The rows are grouped in 2 ways, from coarse to fine. Each group lies inside one group of the grouping before and may be the whole of it. The rows also spread widely along 4 directions, which tell nothing about the answers.
(in the rows, 128 means zero)
Some rows, each with its group in each grouping after it:
[ 94 103 102  39 113  95 158 134 127 145  87 139 123 108 152 111 155 122
 144 176 142]	zad j173
[143 120  55 143  74 124 133 103  76 155  93 150 126 153 100  89 116 153
 162 172 129]	zad j562
[131  98 136 158 132 120 109 140 124 106 108 133 124 133 145 102 120  85
 139 176 198]	zaz j220
[114 102  85  87 120  99 149 131  88 153 117 139 110 154 136 128 133 132
 142 190 137]	zad j415
[134 121 126 154 110 137 102 175 152  99  49 156 165 107 125 116 121  89
 138 134 168]	zaz j148
[127  80  58 177 125  99  93 161 100 158 109 163  87 138 138 130 104 142
 139 167 177]	zad j578
[139 113  91 159  88 125  89 101  88 131  96 132 133 124 107 111 155 161
 159 150 117]	zaz j39
[134 114 107  70 108  91 173 140  81  76  90 126 136 137 134  87 139 102
 130 173 110]	fetov j559
[143  97  74 162 126 100  93 147 100 110  93 165 137 114 153 130 146 102
 114 154 134]	fetov j142
[122  91  69  83 102 118 109 140 130 168  89 171 117 116 153 134 159 129
 152 167 135]	zad j562
[128 109 121 118 101 108 142  88 112 103 116  95 131 137 126  88 148 115
 143 178 143]	zaz j220
[140  81  90 192 125 139  99 177 103 160 115 207 107 147 136 120  99 114
 151 186 206]	zad j562
[144  86  97 155 122 116  76 102 119 132 120 119 107 114 143 127 171 123
 135 175 158]	zaz j220
[110  70  67 105 151 112  77 157 143 177  84 171 100  76 175 156 175 126
 131 170 156]	zad j173
[134  90 108 131 124 109 122 177  94  95  79 169 141 122 155 115 121  83
 125 168 148]	fetov j559
[130  69  55 176 126 117  73 174 106 165  97 178  97 117 147 137  97 126
 140 157 166]	zad j578
[132  93  44 158  92 131 106 129  91 170  93 171 116 135 129 125 121 148
 146 168 140]	zad j562
[128  79 109 112 138 119  66 142 123 149 119 151  96 103 162 145 201 132
 150 172 166]	zaz j39

New rows. What belongs after each?
[126 107 157 122 127 103 133 147 134  98  97 126 143 123 138  98 116  73
 138 185 181]	zaz j220
[151  95  97 161 114 109 120 151  58  98  89 161 143 138 131  99 111 103
 119 169 125]	fetov j559
[126 145 133 117  90 110 166 131 127  83  89 122 162 154 106  77 120 101
 146 158 150]	zaz j148
[137  79  70 119 129 113  83 153  85 121  94 159 109 104 179 136 181 120
 111 160 117]	fetov j559
[134  99  90 116 114 115  62 120 111 143 110 137 121  90 149 147 197 145
 143 158 131]	zaz j39
[119  92 106 103 151  94 102 197 126 114 102 173 123 111 186 142 163  76
 110 162 151]	fetov j142
[114 128  92  55  93  82 150 136 120 102  60 140 169 106 141 109 168  96
 130 142  80]	fetov j142
[132 125 114 126 101 120 138 112 125 109  87 118 140 129 120 103 159 129
 144 143 149]	zaz j148
[117 119  81  63  94  80 138 137 119 110  67 130 162 105 147 110 167 103
 123 142  79]	fetov j142
[135 134 135 163  85 118 162 114 100  88  92 115 150 152  97  76 117 115
 146 155 159]	zaz j148
[133  99  93 128 134 123  69 157 167 133  88 154 124  78 170 161 204 111
 130 139 152]	zaz j148
[133 126  80 170  96 114 124 138  84  90  50 150 181 134 108  95  95 103
 122 149 101]	fetov j142
[144 100  81 139 107 114 128 135  64  86  80 140 142 133 124  92 127 117
 118 156 105]	fetov j559
[110 101 125 113 122 107 157 171 120 123  87 163 125 137 138  98  97  98
 136 190 187]	zad j173
[135  98  91 152 104 119 101  78  95 119 134  92 107 134 130 106 173 142
 134 178 142]	zaz j220
[118 106 120  45 110  86 131  93 135 122 129  83  99 111 161 123 216 118
 142 181 139]	zaz j220
[152 134 120 182 101 127 145 120  97  95 110 129 142 153  91  76 115 127
 147 160 175]	zaz j148
[123  88  91 145 134 122 105 171 124 152  81 171 115 109 137 116 117 107
 135 178 176]	zad j173
[114 104  90 114 108 127 113 167 138 155  72 181 136 110 136 124 111 107
 152 165 149]	zad j562
[136 108 116 111 109 110 109 128 102 130 119 131 111 132 133 109 168 140
 150 178 157]	zaz j39
[112  79 113 119 147 114 113 196 142 142  77 195 113 101 155 124 104  82
 138 182 199]	zad j173
[138  91 140 112 153 108 117 229 118  88  64 193 152 102 170 112 101  53
 120 163 174]	fetov j559
[115  76  56 147 126 105  68 173 134 163  75 173 108  83 157 162 133 124
 130 132 140]	zad j578
[112 114  91 109  95  90 162 148 104 129  78 139 119 141 118 102  85 125
 149 159 140]	zad j578
[124  87 100 144 119 126  45 138 175 137  57 151 145  69 162 156 176  82
 130 145 141]	zaz j220
[135  97 114 158 143 129  75 168 148 125 112 166 119 110 161 135 172 108
 135 151 183]	zaz j148
[126  97 113 112 117 120  69 150 148 149  79 151 132  73 146 152 182 115
 146 156 137]	zaz j39
[124 103  96 123 103 125  72 123 131 137  78 150 145  82 127 130 176 135
 150 146 118]	zaz j39
[101  84 109  67 130  81 146 190 132 143 120 153  84 134 173 120 126 116
 144 177 178]	zad j578
[137  97  76 121  99 111 158 117  72 153 140 149  95 173 131  95 122 143
 161 189 168]	zad j562
[129  87 109  99 129 113  73 145 129 158 116 141  99  94 162 145 206 129
 146 168 148]	zaz j39
[123 122  85 118  81 119 141 146 109 145  84 166 142 141 120 105 101 115
 167 170 150]	zad j562
[139 101  65 100  91  96 130 118  76 116  90 130 136 117 140 110 170 128
 121 154  76]	fetov j559
[115 108 121  82 106  93 138  87 121 119 125 100 109 129 147 104 177 112
 139 183 137]	zaz j220
[125 113 104 105 121 117  93 137 154 125  82 132 139  96 153 130 193 105
 137 140 143]	zaz j148
[130 102  61 136  90 119 150 107  65 149 142 142  90 176 123  91 134 160
 156 185 162]	zad j562
[136 101  62 170 105 134 103 149 101 159  73 180 133 133 122 123  99 123
 150 157 160]	zad j562
[119  96  59  68  99 116 125 118 109 175 112 150  93 118 154 132 180 146
 156 173 130]	zad j562
[141  75  93 156 130 117  84 188  96 105  62 182 142 101 167 122 119  85
 116 160 140]	fetov j559
[135 114 120  67 106  77 170 152  84  82  88 138 145 133 147  92 120  90
 127 167 117]	fetov j559
[106 113  92  43  92 111 163 130 120 166  90 149 118 128 142 106 148 118
 158 178 137]	zad j562
[126 113 125 113 116 120 117 151 149 109 101 132 128 111 150 119 177 106
 136 150 166]	zaz j148
[116 126 119  75 106 104 150 124 147 113  96 113 132 118 147 111 192 110
 148 153 134]	zaz j148
[110 107 143  70 120  97 139 133 145 109 111 111 122 123 161 103 156  79
 139 185 158]	zaz j220
[132  84  80  80 128  97 128 126  81 113 117 133 106 127 166 115 186 120
 114 170 117]	fetov j559
[138 108  87 156 121 129  81 124 129 131 105 137 119 109 144 136 191 138
 133 148 148]	zaz j148
[142  99 107 167 126 141  68 156 155 123  72 158 140 102 154 139 169  99
 133 138 159]	zaz j148
[121 103 120 125 122 122  56 167 159 138  42 168 160  65 145 152 165  99
 146 144 137]	zaz j39
